All rows are made from the same 5 directions, up to rounding. Whole rows:
[[ 0.60  1.84 -1.12 -1.55 -2.63  2.18  0.01  0.16  2.89 -2.23  1.86 -0.03
  -0.43 -2.18]
 [ 1.04  0.28 -1.03 -0.56 -1.70 -0.50  1.88 -0.93 -3.42 -0.94  3.15 -0.14
   1.44  0.62]
 [-2.72  1.39 -0.12  4.65 -4.68  0.12  5.95  1.47 -1.45 -1.65  2.37 -2.15
   0.73 -2.67]
 [-2.06  4.78 -1.90 -2.16  1.77  0.10 -2.85 -4.82  1.82  0.43 -1.13 -0.40
  -3.34 -0.01]
 [ 1.26  0.46  0.79 -0.82 -0.28 -0.70 -3.91  0.61  4.85  1.21 -2.92  1.54
  -2.43 -1.20]
 [-0.40 -6.17  1.89  0.81  4.01  3.65  2.69  4.67 -1.64 -1.13 -0.11 -0.94
   4.48  1.65]
 [-2.11 -0.44 -1.47 -1.41  3.09  3.83  3.20 -1.15 -3.69 -2.49  3.04 -2.13
   2.89  1.68]]

Rows cut short, each followed by the rest of it:
[ 5.03 -0.14 -0.83 -3.62 -3.76  0.06 -2.02  0.64  1.50 -1.43  2.84  2.21] | [ 0.51 -0.87]
[-2.84  4.93 -1.37  3.06 -4.42 -1.91  2.99 -2.50 -0.90 -0.31  1.47 -1.54] | [-2.15 -2.31]
[-3.47 -0.62  0.25 -0.80  5.92  4.08 -0.82  0.01  2.37 -0.47 -2.64 -1.52] | [-0.04  0.73]
[-3.29  3.01 -0.19  3.56 -3.23  0.14  2.80  0.20  1.88 -0.72 -0.12 -1.67] | [-1.68 -3.07]
[ 1.17 -1.06  0.01 -0.25  2.96 -4.96 -1.05 -3.39 -7.14  3.36 -0.35  0.90] | [0.53 4.58]
[ 1.73  1.92 -2.02 -1.82 -0.65 -3.75  0.15 -4.86 -6.87  0.94  3.28  0.56] | [0.38 2.91]
[-1.24  2.25 -2.01 -2.97  1.32  3.65 -0.04 -2.11  0.99 -2.41  1.90 -1.06] | [ 0.03 -0.25]
[-5.72  1.77 -1.59  1.46  3.13  3.22  5.02 -2.39 -4.04 -1.94  1.96 -3.75] | [1.49 0.91]
[-1.72  1.73 -0.59 -0.54  4.74 -3.36 -2.43 -5.11 -3.78  3.28 -2.37 -0.04] | [-1.86  3.55]
[-4.54  0.27 -0.04  2.45  1.53  3.43  3.91  0.92  0.05 -1.72  0.11 -2.80] | [ 0.95 -0.97]
[-3.76 -0.34  0.73  3.71 -0.43  2.54  4.17  2.54  1.01 -1.44 -0.24 -2.32] | [ 0.81 -1.98]
[ 2.19  2.84 -1.03 -1.06 -4.35 -2.04 -1.51 -1.45  1.41 -0.05  1.30  1.29] | [-1.91 -1.59]
[ 3.91 -2.01  0.87 -3.24  0.65  0.31 -4.77  1.67  4.05  0.56 -1.70  2.53] | [-0.48  0.07]
[ 5.20 -1.24  0.46  1.08 -7.43 -4.10  1.34  2.20 -2.22  0.10  3.30  2.16] | [ 1.21 -1.14]
[ 2.15  2.20 -0.72 -1.53 -0.33 -5.00 -3.69 -4.06 -1.96  2.89 -0.80  1.89] | [-2.43  1.78]
[-0.19  0.06  1.20  3.31 -4.14 -0.86  1.50  2.89  2.66 -0.03 -0.69  0.02] | [-0.79 -2.92]
[-1.37  0.52 -0.65  1.27  0.14 -1.04  2.70 -1.59 -4.49  0.06  1.66 -1.13] | [1.00 1.23]
[-4.91  4.02  0.01  5.92 -3.47 -2.13  3.86 -0.94  0.00  0.67 -0.93 -2.25] | [-2.54 -2.78]
[-4.01  3.46 -1.17 -0.86  4.82  0.38 -2.05 -4.61  0.41  1.24 -2.61 -1.29] | [-2.72  1.28]
[ 2.31  0.31 -1.02 -0.53 -5.20  0.80  2.65  1.26 -0.83 -2.65  4.56  0.16] | [ 1.73 -1.74]
[-3.54  2.72 -1.26 -2.30  4.89  3.41 -2.20 -2.99  2.97 -0.56 -1.99 -1.35] | [-1.94  0.29]
[-3.44  3.17  0.68  3.34 -2.59  0.87  0.05  1.34  6.85 -0.12 -3.10 -1.02] | [-3.59 -4.44]
[ 3.51 -2.73  0.11 -3.43  0.13  2.66 -1.51  2.37  1.80 -1.74  1.44  1.34] | [2.00 0.11]
[ 0.78  3.00 -1.54 -4.58  0.99  2.25 -4.62 -2.34  5.18 -0.92 -0.68  0.90] | [-2.54 -0.94]
[ 1.20 -1.37  1.87  2.18  0.07 -4.78 -2.05  0.44 -0.69  3.66 -3.30  1.55] | [-1.37  1.03]
[ 3.17 -4.69  2.95  0.84  1.05 -2.57 -2.98  3.66  1.39  2.84 -3.65  2.39] | [0.29 1.01]
[ 2.99 -3.84  2.77  2.42 -2.30 -2.73 -0.80  4.52  1.44  1.88 -2.14  1.94] | [ 0.42 -0.69]
[-1.76  4.76 -3.60 -4.21  1.01  3.54  0.09 -4.95 -0.36 -2.94  3.48 -1.49] | [-0.57  0.04]
[-5.91 -0.59  0.52  3.85  3.12  3.16  4.88  1.12 -1.35 -1.04 -0.77 -3.45] | [ 1.39 -0.16]
[ 2.98 -3.94 -0.51 -5.36  4.11  4.31 -1.29  1.08 -1.08 -2.19  2.27  0.71] | [3.77 2.64]
[ 0.82 -6.46  1.94 -0.87  4.85  3.86  0.50  4.56 -0.16 -0.86 -0.84 -0.06] | [4.03 1.94]
[-0.59  6.11 -3.59 -3.94 -2.95  3.41 -0.47 -3.74  3.23 -3.64  3.72 -0.78] | [-1.91 -2.66]
[-1.74 -1.59  1.00  3.20 -0.35  0.31  3.39  2.16 -1.49 -0.24  0.06 -1.24] | [ 1.44 -0.38]
[-0.71  2.81 -0.03  2.13 -1.58 -4.86 -0.98 -2.77 -1.24  2.80 -1.66  0.44] | [-2.89  0.06]
[-0.13  3.92 -2.85 -4.10 -1.51  4.25 -0.43 -2.24  3.02 -3.67  3.33 -0.65] | [-0.66 -1.95]
